There are 4 nested groupings, the coarsest first. Each group lies inside one group of the grouping before and may be the whole of it. The rows also spread widely along 13 directions, which tell nothing about the answers.
(in the rows, 128 means zero)
Known rows, each followed by its group in each grouping:
[164  88 119 131 135 141 110  72 105  99 158 119 135 173 151 114 134 108
  83 139 122 136 145 110 179]	kasa z601 z443 z518
[160 111 107  95 146  75  88  65 136 152 113  93 151 133 177 145 136 157
 119 149 110 131 114  65 149]	res z609 z388 z919
[100 165 132 149 137 132 126 152 117 162 170 124 138 122  93 166  98 148
 208 119 126  61 115 118 117]	res z657 z997 z644
[172  43 137 192 201 115 122 113 161 105 152 148 126 141 105 156 133 147
  69 137  76 110 174 134 116]	res z789 z11 z8
[183  88 146 127 140 118  94 112 144 148 101 136 148 102 100 152 176 182
 118 106 130 121  51 135 165]	res z195 z129 z975
[187  82  92 143 139  64 108 106 112 167 121 136 154 102 152 178 113 159
 113 169  86  93 136 132 152]	kasa z601 z443 z290
[159 183 172  96 135 110 135 126 148 161 161 151 188 148 115 149 125 205
 173 116 106 134  59 112  93]	kasa z431 z790 z142
[132 135 141 119 148 174  98 113 159 146 155  90  75 120 161 150 165 182
 126  95 112 150 118 114 135]	res z195 z967 z573
[193  90 131 143 114 154 121 111 164 109 112 152 149 124 150 157 137 157
  84 131  91 145 133 192 138]	res z657 z997 z404
[122 157 142 120 143 106 149 118  99 102 152 145 207 141 105 145 151 162
 161 130 146  93  67  94  99]	res z789 z384 z181
[203  95 172 119 157 120 122  93 145 114 159 155 160 168 119 135 178 204
  85 118 101 153  54 137  99]	kasa z659 z833 z353
[130 127 155 159 156 138 120 135 175 145 162 140 155 109  83 148 147 137
 137 110 114 107 140 110 166]	kasa z601 z344 z664
[110 134 108 149 124 106 125 155 135 172 109 151 179 127  94 155  87 165
 185 115 107  79 130 111 140]	kasa z601 z883 z808
[139  76 147 145 157 147 118  91  90 103 190 139 101 194 108 120 140 179
 108  99 112 106  83 122 108]	kasa z659 z833 z690
[ 95 212 143 135 117 131 162 140 137 120 164 152 183  89 110 149 103 128
 204 130 132 112 118 117  95]	res z609 z388 z105
[145 128 116 162 111 135 156 112 109  77 146 153 160  70 131 151 146 126
 124 152 139 105 134 182 121]	kasa z659 z430 z192
[ 94 161 129 160 143 146 141 150 135 123 152 120 165 118  84 156 126 111
 185 125 153  71 154 114 142]	res z789 z11 z931
[218 152 169 136 164 115 128 148 157 160 155 126 158 112 104 139 170 127
 138 160 154 113  80 168 125]	kasa z601 z344 z567
[103 112 145 140 130 139 151 112 137 100 129 131 158 138  65 111 132 159
 169  90 164  64  73 153  93]	kasa z601 z443 z518
[132 134 156 135 166 147 115  89 149 143 195 104  73  96 128 126 134 153
 135 109 113 122 110 118 122]	kasa z601 z443 z518
[180 113 146 115 181  72  98  79 182 167 127  96 140  99 121 143 145 162
 134 144 123 111 104 101 125]	kasa z659 z430 z192
[143  84 150 138 139 124 118  54 135 121 199 123 137 104 100 160 158 146
 104 105 107  94 101 106 174]	kasa z601 z443 z290
[132 176 133  94 152 114 113 132  99 169 152  89 130 152 142 122 169 178
 181 127 164  98  52  85 102]	kasa z601 z883 z808
[145  79 128 125 160 141  80 113 114 150 146 123  95 190 138 117 163 193
  91  94 100 137  97  84 161]	kasa z601 z443 z518
[124  94  91 137 132 119  82 117 169 163  81  94 123  69 137 174 152 161
 133 119 117  81 148 115 184]	res z657 z997 z404
[148 174 135 126 155  76 152 120 113 150 143 145 168 110 117 125  70 145
 189 162 127 102  91 124  69]	kasa z601 z344 z567
[180 140 163 113 152 110 132 122 171 132 117 136 156  86 120 127 187 197
 128 125 141 133  43 157  83]	kasa z601 z443 z518
[113  81  99 128 131 131  97  91 126 129 101  75 140 138 110 144 159 141
 140 105 162  57 117 106 179]	res z789 z11 z8
[ 76 128 104 151 128 198 127 129 104 100 179 109  90 161 157 125 153 140
 126 101 126 113 167 108 140]	kasa z601 z883 z808
[151 140 155 140 153  93 141  84 128 119 140 174 145  31 102 117 107 159
 136 130 116 137  64 134 103]	kasa z601 z344 z664
[120 145 100 153 118 146 121 171  82 143 142 168 118 103 155 174 129 199
 141 124  87 117 109 141 115]	res z657 z997 z404
[155  53 120 133 137 124 134  71 131  75 117 126 151 170 145 147 144 179
  86 120 108 114 118 146  93]	res z195 z967 z573
[162 148 151 154 170 145 115 171 168 162 138 144 118 151 120 127 109 161
 149 132 104 146 146 149 101]	kasa z659 z430 z192
[144 123 149 151 161 107 137 116 108 120 158 159 166 138  80 115 117 136
 146 125 133 101  85 105 123]	kasa z601 z883 z808
[172 117 121 132 139 128  98  79 113 149 165  81  89  99 146 140 130 106
 137 149 146  95 127 141 172]	kasa z659 z833 z690
[153 152 160 138 155 176 116 137 159 156 181 111  81 118 133 132 150 155
 138 113 121 134 113 154 122]	kasa z601 z344 z567

New rows, each followed by its group in each grouping:
[160  79 119 156 177 101 111 105 168 123 114 110 149 115 120 152 147 131
 102 147 119  98 163 113 144]	res z789 z11 z8
[109 163 134 149 151 169 132 140 124 152 190  96  86 149 125 123  94 117
 187 120 134  92 150 132 111]	kasa z601 z883 z808
[111 109 114 170 143 123 123 127 124 142 149 127 140 114  86 144 106 114
 162 120 130  63 150 113 164]	kasa z601 z883 z808
[153 120 191 137 165 137 127 113 215 153 160 119 140 124  59 136 145 170
 156  85 125  94  82 149 107]	kasa z601 z443 z518
[175  82 146 175 173 141 115 142 152 134 172 129 122 167 104 151 145 128
 107 133 108  93 168 146 154]	kasa z431 z790 z142
[140 140 120 103 152 120  99  61 148 153 155  80  93  92 181 127 126 142
 126 134 109 145 135  77 150]	kasa z601 z883 z808
[188  87 145 152 121 158 124  83 143 100 143 131 127 113 108 127 129 109
 105 126 133 120 122 195 161]	kasa z659 z833 z353
[142 146 110 113 107 151 115 126 159 156 115  84 126 121 166 154 130 151
 161 131 134 102 151 161 144]	kasa z431 z790 z142
[124 105 105 130 148  95 117  90 152 123  85 121 117  46 150 133 135 189
 128 127 119 110 118 124 109]	kasa z431 z790 z142
[134 114 133 135 148 122  95 123 140 135  95 141 168 108  89 135 163 159
 124 106 137 125  91  83 188]	res z789 z11 z931
[121 169 126 132 172 123 123 158 119 136  88  98 117 134 118  91 107 126
 202 141 186 104 105 120  84]	res z195 z967 z573
[116 136  90 133 120 107 118 151 113 157  73 131 176 138 117 124  92 137
 182 136 145  84 131 119 147]	kasa z601 z344 z664
[172 115 159 173 169 114 137 155 127 149 144 144 146 149  46 114  97 115
 179 129 158  63  86 170 108]	kasa z601 z883 z808
[148 147 157 155 126 194 141 142 162 124 174 116 122 123 110 157 125 122
 161 113 132  98 138 201 121]	res z789 z384 z181
[117 119  71 164 167  82 102 148  92 152 106 111 131  73 144 163 129 124
 150 170 134  66 166  83 164]	res z789 z384 z181
[ 93  98  85 175 158 123 124 142  91  98 119 161 133 133 137 115 127 145
 109 132 110 119 167  81 138]	kasa z601 z883 z808
[172 173 139 130 154 110 143 123 125 133 168 116 130 113 158 142 115 119
 163 176 133 118 120 151  72]	res z609 z388 z105
[ 89 105  96 130 132 130 104 107 179 152 112  57 130 108 133 185 148 150
 165 109 131  58 177  98 161]	res z195 z967 z573
[135 113 143 162 173  77 125  88 136 118 135 153 169  60  71 144 105 116
 140 133 122 106 117  77 160]	res z195 z967 z573
[ 91  98 107 156 135 134 133 127 137 124 128  90 144 132  89 166 133 133
 184 113 155  26 145 133 128]	res z195 z129 z975
[ 84 124  82 130 126 130 124  94  96  83 131 112 126  98 186 147 160 168
 117 137 121 111 142  89 115]	res z657 z997 z644
[166  87 110 148 111 138 111 155 125 163 129 122 132 160 134 185 147 176
 141 123 111  68 114 188 126]	res z609 z388 z105
[112 101 123 141 149 145 107 129  89 132 154 129  89 141 120 131 158 197
 133  92 127  90  85 116 129]	kasa z431 z790 z142
[133 111 127 150 176 115 138 135  84  90 156 127 153 173 116 136 177 143
 130 146 154  87 104  97  97]	res z195 z129 z975
[102  65 125 158 156 147 133 109 154  60 113 141 155 136 103 111 204 171
  76  95 137 106 122 111 127]	kasa z601 z344 z567
[171 109 156 143 168 162  99 172 178 154 127  94 100 161 122 137 214 176
 125 107 150 105  94 161 114]	res z609 z388 z919
[191 138 131 107  90 115 128  60 147 148 137 127 148  49 156 160 101 150
 134 141 106 132  93 184 144]	kasa z601 z443 z518
[161 171 173 128 172 169  97 125 141 146 165 104  77  86 120 107 163 117
 146 119 159 161  85 112 163]	res z195 z129 z975
[117 105 107 135 158  79 130  82 115 108 105 131 165 104 119 136 112 160
 138 138 125  94 111  89 104]	res z789 z11 z8
[163  79 130 145 116 159 128  94 122 114 137 125 120 147 118 124 115 134
 121 113 132  93 112 197 133]	kasa z601 z344 z664
[135 111 101 154 139 107 117 151 127 124  55 135 166 140 113 107 103 118
 157 143 155  97 134 135 133]	res z609 z388 z919
[ 96 200 131 107 150 124 147 116 119 123 162 113 122  72 163 125 164 182
 163 135 143 128  82  96  67]	kasa z601 z344 z567
[191  92 105 148 134 107 106 124  92 124 121 152 164 132 154 169 149 140
  85 160 103 139 136 119 179]	res z195 z967 z573
[149 170 156 138 166 112 130 119 146 141 187 114 128  79 133 156 157 137
 154 147 129 115 108 113 104]	res z609 z388 z919
[156 104 129 141 156 124  94 132 180 158  97 116 146 110 117 154 145 157
 128 119 114 112 136 121 166]	res z789 z384 z181
[117 170 113 127 128 140 138 117  92  97 147 118 102  67 185 130 166 156
 141 143 148 131  96 136  86]	res z609 z388 z919
[ 99 182 135 127 142 165 126 160 169 102 103 145 141  92 157 120 175 191
 133 115 123 174 116 108  91]	res z657 z997 z644
[129 143 121 107  82 103 158  56 105 108 147 146 222 131 114 144  63 118
 170 137 123  92 110 130 134]	kasa z601 z344 z664
[129  88 118 128 178 123 103 125 132 124 106  93 113 180 140 128 171 189
 123 115 137 107 112  93 101]	res z195 z967 z573
[187 181 155 129 177  99 103 142 121 174 139 136 109  54 138 140 137 156
 149 153 126 164  70 110 132]	res z195 z967 z573
[184  92 129 160 121 150 120 167 153 126 133 168 172 162 147 182 181 178
  79 128  79 141 144 162 144]	res z609 z388 z919
[163 103 130 146 163 133  83 116 113 160 141 110  87 142 122 125 102 125
 138 131 122 107 119 121 160]	res z657 z997 z644
[195 142 125 153 143 112 143 129 133 123 139 132 156  68 154 169 131 114
 129 184 125 112 142 184 117]	res z789 z384 z181
[159  78 120 130 150 109 101  78  97 106 126 133 154 134 127 137 166 157
  82 126 124 122  92  89 168]	res z789 z11 z8
[ 94 131 120 146 184 140 114 110 149 101 118  81 115 122 118  97 139  99
 145 130 170 104 164  77 139]	res z789 z11 z8
[110  78 103 182 184 138  95 157 145 145 142 138  93 125 139 175 157 191
  91 117  64 118 189  83 148]	res z789 z11 z931
[120  66 104 151 151 117 110 103 101 108 119 141 135 166 127 141 115 169
 108 114  97 114 136  89 139]	res z195 z967 z573
[ 99  74  55 172 133 133 116 173  62  94 101 143 127 170 173 147 176 166
  97 142 119  90 165 112 129]	res z609 z388 z105
[191 100 132 156 131 153 106 157 150 153 134 175 144 152 145 155 142 177
  82 121  66 167 142 150 164]	kasa z601 z883 z808
[150  75 111 145 122 117 133 128 121  87  84 160 222 170 106 152 156 166
 107 125 129  89 109 141 135]	res z789 z384 z181
[142  39 146 141 147 163  91 115 200 117 113 115 140 200 106 141 201 192
  78  68 108 115 122 120 154]	res z609 z388 z919
[129  88 145 135 122 192 103 108 174  87  92 130 155 169  95 105 160 130
 106  76 145 150 124 120 194]	res z195 z129 z975
[166 140 167 146 187 134 121 177 191 127 122 152 162 136 121 147 203 192
 104 122 110 171 115 103 105]	res z195 z967 z573
[159 104 148 168 154 162 128 149 140  96 141 164 169 222  91 102 118 111
 112 128 124 139 166 137 144]	kasa z659 z430 z192
[159 162 161 153 149 195 115 167 154 135 155 128 104 111 124 128 154 128
 139 116 139 145 122 166 146]	res z789 z384 z181
[165 142 147 118 115 115 120 113 207 145  99 137 185  69 129 166 155 174
 136 121 109 142 104 144 134]	res z609 z388 z919
[103 104  87 146 134 134 130 127  91  86  94 152 132 120 163 129 132 188
 115 124 112 123 122 125  98]	res z789 z384 z181
[168  67 153 180 141 183 112 125 156 105 162 138 110 104  97 170 187 139
  79  95 116 118 134 172 186]	res z195 z967 z573
[ 95  89 102 148 134 155 123 112 169  75  98 133 152 156 154 136 135 168
  97 114  91 132 187 108 114]	res z657 z997 z644
[171 127 159 134 142 164 133 112 122 111 177 150 116 120 144 152 168 196
  97 110  99 154  74 163  94]	res z789 z11 z8
[117 120 134 162 153 159 120 156 102  96 153 178 157 185 105 125 144 153
 108 110 107 137 125  88 146]	res z657 z997 z404
[154 123 138 131 136 147 114 109 124 119 135 117 125  91 121 116 195 141
 116 114 165 118  72 134 163]	kasa z601 z883 z808
[ 57 131  93 105 107 150 123  77 118 101 123  95 137 122 161 145 131 183
 154  94 125  97 119  89 119]	res z789 z384 z181
